There are 10 hidden switches. A switch that is on adds its own fixed numbers to the row, and there is some noise. The rows also spread widely along 11 directions, which tell nothing about the answers.
Some rows, each with its switches (1 for on, 0 for off) after it:
[-54 -16  -6   6   4   2 -11 -33  25  26 -18   7  -2   2  -9  75  34 -25
 -33 -14  -5 -39  25 -44  -9  45  44   6  18  12 -41  29  16]	1 0 0 1 1 1 0 0 0 0
[ 27   4   8  11   4  -6  -8 -18   5  11  23  -3   8  -8 -19  27  27 -27
   2   4 -27  40  13 -10 -11  11   5   3  -9  -7  13 -16 -27]	1 1 0 1 0 0 1 0 1 1
[-27  -2   6  14  15   2 -35 -26  10 -12   5  29 -12 -38 -20  17  19 -16
  27 -27 -43  -3  26 -54   5  21  26  20  11   1   2  -3   4]	1 1 1 0 1 0 1 1 0 1
[-14   5  23  16  23  26 -18  -7   5 -21  -1  12 -26 -45 -40 -17   2 -23
  21 -18 -32  10  32 -20  -7  13   8  23  -6  -5  21 -15   1]	1 0 0 1 0 1 1 1 0 1
[ -8 -16   7   4  11 -12  12  -6 -14  -2 -27  -2   7  -3  13  30 -20  25
 -13   7 -12   4  37 -38 -27   8  25   9   8   3 -19  10 -22]	0 0 1 1 0 0 0 1 0 0
[  3 -32  14  -6  25  49 -20  -9  58 -16 -54  -5 -12 -12   4   6  31 -44
   5  -9  -3 -39  12 -38 -12  24  14  16  -6 -15  -6  45  -3]	1 0 1 0 1 0 1 1 0 1
[-42  26   4   5  -6 -39  -2 -15 -16  -4 -32   1 -10  10 -32 -20   7 -38
 -27  19  -7  -3   4 -16  10 -29  -2 -18  -3  35   5  32   1]	1 0 0 0 1 0 0 1 1 0
[  7   2  19   9   2  -7 -33  -9   9  -8  -3   0   8 -20  -9   6  13 -32
   6   1 -25  11  18 -43 -10   1  13   3   0   2   8   1  -5]	1 0 1 0 1 0 1 1 1 1
[  9 -14  19  -2  -1  28 -23 -16  47  14 -29  -8   4  -7 -30  60  39 -56
 -16   7   9  -9  23 -18 -21  43  41  -9  -7  -5 -22  12  -1]	1 1 0 0 1 0 0 0 1 1
[ 24  -2  25  13   6  19 -28 -24  40  -4 -31   0   2  -2  14   6  13 -12
   4  21  -8  10   6 -22 -14  16  27 -11 -13 -14 -10  14 -28]	1 1 1 0 1 1 0 1 0 1
[ -8   5   4   4  23   4  13 -19 -15  -3 -11  12 -17 -14 -25  23  -3 -10
   4  -1 -19  -5  31 -26 -16   4  11   0   8   7 -16   9   3]	1 1 1 1 1 0 0 0 0 1
[-10   4  22  -6  12  19  19  18  -2 -17 -30   6 -25 -45 -71   8  -5 -39
  -9   2  -1   2  53  -3 -23  19  16  12 -15   3   4 -10   7]	1 0 0 0 1 1 0 0 0 1
[ 13  52  -4  28   3 -19  -5 -39 -11  -9  35  34 -17 -28 -65  -1  -7 -22
   6  -3 -23  30  20   2   9  -2   6 -20   8  11   9 -31   9]	1 0 1 1 1 1 0 1 1 1
[ 15  -8  18   7  15  35 -14 -16  46   1 -31  -3  -4  -5  -4  13  21 -25
  -3   0  -4  -7  10 -15 -17  29  23  -9  -6 -11 -10  21  -2]	1 0 0 0 1 0 0 1 1 1
[  3   5 -29  30  12 -17  31 -16 -19  26  12 -12  10   4 -20  11  -3   1
 -38 -16 -20  17  -1 -15 -32  11  -3   5  17  12  -5   0  -8]	0 0 0 0 0 1 1 1 0 1
[ 12  21  -1   7   1 -29  22   7 -42  18  41 -26  18 -11 -53  17  14 -40
 -16   2 -27  42  15  -4 -29  -7 -16  -1   1  19  13 -23  -8]	1 0 0 0 0 0 0 1 1 1
[ 20  -4  14  17  35  30 -14 -16  13 -17 -17   9  -8 -26 -17   2 -12 -11
  18  -5 -21  -2  27 -38 -20   7  11   4  14  -5   2   4  -2]	1 1 1 1 1 0 1 1 0 1
[ 36  13 -10  10   8 -27  -4 -29  12  13  22  16  15  12  32 -10  10  18
   2  -1 -18  22 -20 -21   8 -19  -8 -17  13  -1   2  21 -20]	0 1 0 0 1 1 0 1 0 0
[ 39  -1  33  -5   2  -5  -7  -2   4  -5 -13  -5  11 -11   0  24   0 -12
  -3  23  -4  27  38 -24 -18  -2  15 -14  -4  -8  -2   3 -21]	0 0 0 1 1 0 0 1 1 1
[-37  12  25  15  20  28 -45 -20  25 -17 -30   6 -17 -23 -46  -7  13 -53
  13  -8 -18 -20  18 -39   2   7  17   9  11  11   6   9  17]	1 1 1 1 1 0 0 1 0 1
[ 16 -14   3 -14  10  -2  -3  -8   9 -16  13  16 -11 -32  -2  14  27 -26
  16 -12 -23   2  26 -27  -2   4   0  14  -5  -7   6  16  -4]	1 0 0 0 0 1 1 1 0 1
[ -9 -28  -1 -21  11 -14  13   3 -17   6  -5  -1   2 -12  12  54  25  -9
   1  -6 -17 -13  34 -41 -18   2  14  15   8   9 -22  37  -4]	0 1 0 0 0 1 0 1 0 0
[ 39 -16   0 -18   1  19 -17 -17  47  -4  20   1  11 -17 -16  52  49 -55
   6  -8   0  -7  16 -11  -3  23  13   5   3 -12  -5  15  -5]	1 0 1 1 0 1 0 1 0 0
[ 15  -9 -15  21  29  15  26 -24  14  13 -23   7   2   6  -9  22 -21  33
 -21 -11  -4   6  18 -14 -25  23  24   3  20  -3 -17   8 -15]	0 1 0 1 0 0 0 1 0 0
[ -5   9   0   1  35  34  -4   5 -16   0  29 -15 -14 -20 -35  -3  26 -60
  36 -25 -28 -29  -5 -12 -14 -14 -26  -3  13  15   6  21  46]	0 0 1 1 1 0 0 1 1 0

New rows. What belongs after each?
[ 16  -5   6   3   6  10  10 -19  26   8 -26   3  -6   2   6  16   7  -8
 -19  11   1  -6  17 -10 -20  23  18 -13  -9  -9 -21  21  -8]	1 0 0 0 1 1 0 0 0 1
[  9  17   3   6  -9 -36  11 -15 -24   9  27   4   6  -8 -19  16  11  -9
  -8   9 -21  40  21  -7  -6  -8   0  -6  -5   3   3 -12 -23]	0 0 0 1 0 1 0 1 0 1
[  0   8  43   4   3  21 -40 -24  40 -25 -38  37 -31 -22  19  -9  -1   0
  23   6  -6  -4  36 -27  15  12  37 -12 -17 -19  -8  15   0]	0 0 0 1 1 1 0 0 1 1
[ 11 -22  13   6   8  26 -47 -24  55 -12 -33  17   0 -23   8  39  21 -29
   3 -13  -5 -24  21 -56  -7  30  38   8  12 -13 -17  26   2]	0 1 1 0 1 1 1 1 0 1
[ 34 -20  -5  -8   8   8   7 -18  35   7 -28 -13  14  20  12  31  24 -26
 -27  19  13 -13  -1 -11 -18   7  12 -12   5   0 -17  49 -20]	1 1 0 0 0 1 0 1 0 0
[ 16  -1  -9  -7  19   0   3  -8  14   5 -16  -7   7   9  -1   2  17 -35
 -14   1   6 -25  -9 -26  -5 -21 -13 -10  24  14  -6  55  11]	0 1 0 0 1 1 0 1 0 0
[ -2  -6  16  -9  10   1  -2  -2   6   0 -15  -4  -3  -7  -9   6  33 -31
   8   3 -17   9   9 -21  -6  -4  -1   6 -10  -2   2  22 -19]	0 1 0 0 1 0 0 1 0 1
[-15   5  29  10  25  25 -41  -6  20   3 -24 -27   9   4  -5  -5  16 -54
  -2   0 -10 -25   4 -50 -19  -4   1  -7  23  16  -1  36  27]	1 0 0 1 1 0 0 1 1 1
[ 24 -10   9   3  27  35  -5  -4  31 -20 -31  18 -13 -45 -61  34  -2 -39
  -9 -14   5 -13  51 -29 -19  22  24  13  21  -5   0   2   8]	0 1 0 1 1 1 1 1 0 1
[ -3  -1  23   1  38  28  -6  11 -11  -3 -23 -23   3  -6  -9  -9 -16 -25
   4   2 -10 -17  19 -41 -35 -13  -5   4  23  14  -1  27  23]	1 1 0 1 0 0 0 0 0 1
[-10  -4   3  -3  -8  -6 -23 -20  18 -16 -10  15 -16 -20 -15  20  36 -52
   3   1 -14 -15  16 -20  11   8  18   1 -14   6   1  24   1]	1 0 1 0 0 1 1 1 1 0
[  1  10 -26  24  14  -6   6 -34  10   5  -2  27   0  -1 -12   7 -18  25
  -8 -22 -12   6   4 -16  -4  13  24   0  21   8  -9  -2   0]	0 1 1 0 0 0 0 1 0 0
[-10  16   9  26   6  -1 -40 -44  22  -2   0  14  -9   5  14 -15  10 -12
   7  -6 -27   1  -5 -28   8   2  14 -13   4   2   3  15   5]	1 0 0 1 0 0 1 1 1 1
[ 62 -20  -9 -24  11   5  26 -12  30  -4  -7   4   9  -8 -19  42  29 -29
 -12   6  10   8  23  -4 -12   8   4  -2   2 -12  -4  25 -23]	1 1 0 0 0 0 0 1 0 1
[ 48   6   5  -2   3  13 -19 -27  65 -10  23  32   8 -28 -32  15  25 -30
  -3 -20   3  28  20 -10  19  22  12  14  12 -20  23 -14  -9]	1 0 0 1 0 1 0 0 0 1
[ 10 -16  26  -7   5  18 -32   2  22  -7  -6   3  -7 -30  13  11  20 -23
  26  -8 -16  -7  22 -30 -10  14  21  -6 -15 -15  -5   9   2]	0 0 0 0 1 0 1 1 0 1
[ 26 -11  28 -14   7  32   5  -4  22   1 -12  -5 -13 -24 -31  56  33 -47
  -1  15  -1   0  44  -1 -27  31  24  -8 -24 -16 -18   7  -6]	1 0 0 1 1 1 0 0 1 1
[ -5  25  17  15  -3  -1 -52 -31  15  -4   7   0   1  -8 -15  11  15 -54
   6   1 -14 -11  10 -36   1  -4  14 -15  17  17  -2  11  27]	1 0 1 1 0 1 0 1 1 1
[ -4 -12  23 -18  -5 -19 -22   7   0   6   5  -7  15   2  37   3  32 -11
  21   5 -20  17   1 -29   3 -14   1   6 -19  -1   8  21 -23]	0 1 0 0 0 0 0 0 0 0
[ -3   3  22   1  15  29 -13 -14  46 -25 -59  -8 -16   2 -29 -27  27 -62
 -17  17   4  -9   7  -8   6  -5  -7   9  -9  -1  20  43 -14]	1 0 0 1 0 1 0 1 1 1
[  2  19  11  12  -6 -25 -22 -23 -15   6  14  17  -8 -10  -4   0   1 -11
  11  10 -24  14   8 -17  -4  -7  17 -34  -9  10  -7  -6   4]	1 1 0 0 1 0 1 0 0 1
[ -6  -4   2   8  22  18   2   6 -22  12  -7 -35   2 -10 -52  28  22 -64
  -6   1 -19  -9  13 -23 -40   0  -6   4   7  14  -5   8   4]	0 1 1 1 1 0 1 1 0 1
[ 26  15 -17  16  16   7  -7 -36  46 -13 -34  26   0  -6 -39   5 -15 -22
 -32  -3  19 -19   8 -20   3   5  22 -15  32  12  -6  25  10]	1 1 1 0 1 1 0 1 0 0
[  6   6 -19  14  15  21  24 -36  23  -7 -11  26 -43 -13 -28  -7  11 -16
  -4 -14 -11 -14   7  18  -3  22   8  -6 -17  -7  -6  17   1]	1 0 0 0 0 1 1 1 0 1
[ 44  21 -26 -15  -9 -38  29 -16 -16   6  22   8   1   7 -11  15  16 -40
 -21  12   6  -6  -3   3   1 -29 -21 -36   4  13 -15  32  13]	0 0 1 0 1 1 0 0 0 1
[ 31   7   8  20 -17   9 -51 -53  69  12   5  25   5   9  36  25  19  -1
   5  -8   3   0  -2 -10   9  35  50 -39  -2 -17 -23   8   7]	0 0 0 0 0 0 0 1 1 1
[ 60 -19  13   3  22  41   1 -12  31   0   9  -1  -6 -22  -6  44  22 -21
  14   4 -11   4  22   3 -28  30  19 -14 -15 -24 -10   3 -12]	1 0 0 1 1 1 1 1 1 0
[-23   1  20  16   5  16 -12 -15  11 -14 -55   9 -22 -28 -51  37  -9 -26
 -14  11  -6  -8  55 -29 -26  33  49   8  -4  10 -19   0  -1]	1 1 1 0 0 1 0 1 1 1
[ 17  17 -26  13  -2 -24  11 -49  21  -7  13  54 -17 -20 -28  30  14   7
  -8 -18 -17  18  24 -13  20  22  23  -2   7  -8 -10  -7  -9]	0 0 1 0 1 1 0 1 1 1
[  7   9   1   9  10  -9  14 -23  -8  -2  -6  -5 -16   6 -15  -9  18 -24
  -8  13 -23  15   4  -1  -8 -10 -10  -9 -16   4   9  18 -20]	1 0 0 1 0 0 1 1 1 1
[  6   9  -5  35  31  22  12 -24  14   4 -14   7 -11 -20 -70  10  -1 -18
 -22  -7 -18  23  21  -9 -24  27  13  13  10  -2   5 -17 -19]	1 1 0 1 1 1 1 1 0 1
[ 27 -20   3 -18  10   4  -4   1  48 -17 -34   9  19 -17 -16  10  12 -22
 -26 -16  15   4  29 -40   1   7   8  27  24  -7  14  26 -14]	0 0 0 0 0 0 0 1 0 1
[ 19  25   0  19  -5 -15 -18 -36   3  -4  21  40 -20 -28 -25  17 -11   2
  10   2 -13  10  21   2   2  12  37 -37  -8   5 -12 -20   6]	1 1 0 0 1 1 1 1 0 0
[-12   1  22  -8 -31 -41 -59 -19  23  -6 -16   8  17  -9  -3  34  32 -56
 -16  23   4  -1  21 -41  12  -6  35 -14  -2  19  -1  22 -14]	1 1 0 0 0 1 1 1 0 0
[ 18 -11  19  14  16  35 -20  -7  21  -2 -26 -14  -7 -11  -4  11   8 -32
  10  16 -11 -15   5 -10 -33  15  22 -15 -17  -4 -12  15  -8]	1 1 1 0 1 1 1 1 0 0
[  4   1   1  17  31  19  -4  -6   4  26  29 -27  19   6   5 -13  23 -20
   8 -22 -36   4 -22 -30 -27   2 -22   4  19   3   4  13   6]	1 0 0 0 1 0 0 1 0 1
[ 11   7  15  16 -17   0 -53 -43  39   9  11  13  -5  -7   1  36  48 -39
  13   4 -21  20   4 -14  10  23  32 -16 -16 -13  -5  -3 -19]	0 1 0 1 0 1 1 1 1 1
[ 17   6  36  -9 -18 -15 -19   7   1  -9   3   6   9 -36 -36  42 -13 -24
  -8  20   9  20  62 -11 -15  11  43 -12  -9   6  -3 -25   0]	1 0 0 1 0 1 0 0 0 0
[-12   5  30  26   5  37 -15   4   3 -17 -34  -5 -27 -41 -53   1 -18 -31
   8  11 -14  -1  44   4 -38  34  39  -4 -33  -2  -5 -30   2]	1 0 1 0 0 1 1 1 0 1
[-34 -19  12  -7  21  30 -15   8  11  -4 -35 -29   2 -12 -36  28  40 -77
  -9 -15 -10 -29  25 -49 -20   9  -1  35  19  13   2  39  17]	0 0 1 1 0 0 0 1 1 1
[ -3   1  10  12   3   1 -14 -18  14   7 -12   3   2 -11 -24  29   0 -20
 -19   0  -6   1  30 -28 -18  22  29  -9   6   3 -11  -3   4]	1 0 0 1 1 0 1 0 0 1
[ 19  -7  33 -12 -32  -8 -34 -17  52 -16 -34  18   7 -18   1  33  11 -21
  -8  22  13  18  43 -18   5  29  54  -5 -29 -17  -6  -6 -30]	1 0 1 0 0 0 0 0 0 1
[  1  36  30   6 -14 -46 -19  -4 -27 -29 -19  16  -4 -25 -43 -27 -34 -29
 -10  33  -7  30  40 -23   5 -34   9 -20  -7  21  19 -17  -9]	1 0 1 1 1 0 1 0 0 1
[ -9  -4  17  13  13  20 -25 -16  31 -11 -24  12 -15 -26 -25  10  24 -37
  -1  -9 -18  -5  23 -32  -8  25  21  12  -6  -6   3  11  -1]	1 0 0 0 1 1 1 1 1 1
[-17  38   5  27   1  -6 -37 -71  32 -35 -42  62 -46 -10 -18 -15 -18  -4
   3   9  -6 -14  23 -18  34   4  40 -25   5   8  -9  18  13]	1 1 1 1 0 1 0 1 1 1
[-19  11   9  33   9  12 -36 -52  19  17 -19  17 -14   6  15  40  -3   5
  -4   0 -16 -29  14 -36 -23  36  54 -40  14   8 -50  22  29]	1 1 0 0 1 1 0 1 1 1
[-16  -4   1 -12  13  15   8  -7  -4   0  15   4 -25 -29 -45  35  47 -56
  17 -13 -26  -8  23  -6 -10  16   2  13 -10   4  -6  11   8]	1 1 0 0 0 1 0 1 0 1
[ 42   8   5  21  27  12  -6 -35   8  -8 -23   5 -10   4   7   0  -6 -12
  -2  22 -15   1   5 -22 -18  -9   1 -23   4  -3 -10  27 -13]	1 1 1 1 1 1 1 1 1 1
[  9  -5  10  -4   0  25 -11 -13  18 -14 -43  10 -25 -29 -54  52   5 -57
  -8  16  13 -33  45  -7 -27  29  47 -25 -13   6 -30  11  14]	1 1 1 0 1 0 1 1 0 1
[-10  11  28   1  -4   2 -30  -9   5  -7  -5  -2  -9  -9  -1  -3  19 -39
  13   7 -12  -2  17 -18   0  -8   7 -11  -9   5  -3  16   5]	0 0 0 1 0 1 0 1 0 1
[  0  18 -16 -10  -6 -48 -18 -38  13 -15  -3  40   8 -14 -51  43   6 -43
 -25   0  11 -14  34 -44  27 -17  22 -13  43  31  -5  21  14]	1 1 1 1 1 0 0 1 0 0
[ 19  11   4   7  11  10 -23 -36  15  -3  17  21  -9 -20 -23  41  16 -33
  17  -4 -16 -10  23 -25  -7  14  23 -15  15  -1 -20   4  14]	1 1 1 1 1 1 0 1 0 1
[ -9  -1   1  11 -12 -21   7  -3   9   4 -32   4   2 -10 -24  12  -6  -7
 -41   8   3  17  27  -8 -13  17  29   6 -14   6  -1  -6 -24]	0 0 0 0 0 1 1 0 0 0
[  3   5  26   8  -4   1 -34  -6  12  -4 -15   3   3 -11  12  12  -5  -8
  10   9  -8  -1  19 -27 -12   6  33 -21  -6   1 -15   6   5]	0 0 1 0 1 0 0 1 1 0
[ -3 -10 -16   9  -8 -16   5 -20  19  38  -7 -13  29  18  -4  66  12 -10
 -53 -10  10  -4  16 -31 -30  36  36  -5  21   9 -33  11   2]	0 0 0 0 0 0 0 0 0 1
[-13  16  16  15  -1  15 -38 -15  27 -14 -30   8 -15 -17 -44 -12  10 -54
  -5   5   2  -8   9  -3   6   2  20 -10  -6  11  12   8   4]	0 1 0 1 0 1 1 1 0 0
[  8  -3  18   3   8  11 -27  -7  12   9  -3  -7  13  -7   4  32  15 -25
   7   5  -9  -6  13 -34 -15   5  18  -6   6   1 -14  13   2]	0 1 1 1 1 1 0 0 0 0
[ 14  23  19  15  -2  -9 -16  -5 -12   9  23  -3   7 -11 -16   8  -3 -15
   4  10 -12  22  14  -3 -14  -4   9 -25  -3   6  -3 -15  -1]	0 0 0 1 1 1 0 1 0 0
[ 46 -14  13  27  38  23  -1 -20  14  14  15 -12  15   1  44   1  -4  34
  11  -4 -38  26  -2 -32 -36  16   1   0   7 -25  -6   1 -30]	1 0 0 1 1 1 1 1 0 1
[ 46   7   9 -24  -6 -22 -13 -18  27 -22  -2  31   5 -19  -9  16   6 -26
  -5   6  12   1  33 -24  13 -10  14 -24  10   0  -2  20   4]	1 0 0 0 1 0 0 1 0 1
[ 18  16  29  13   2  12 -19  -5  -7  -1  17   0  -7 -24 -22  17   6 -21
  25  13 -21  26  25   7 -17   5  21 -19 -22  -1   1 -19  -7]	0 1 0 1 0 1 0 1 1 0
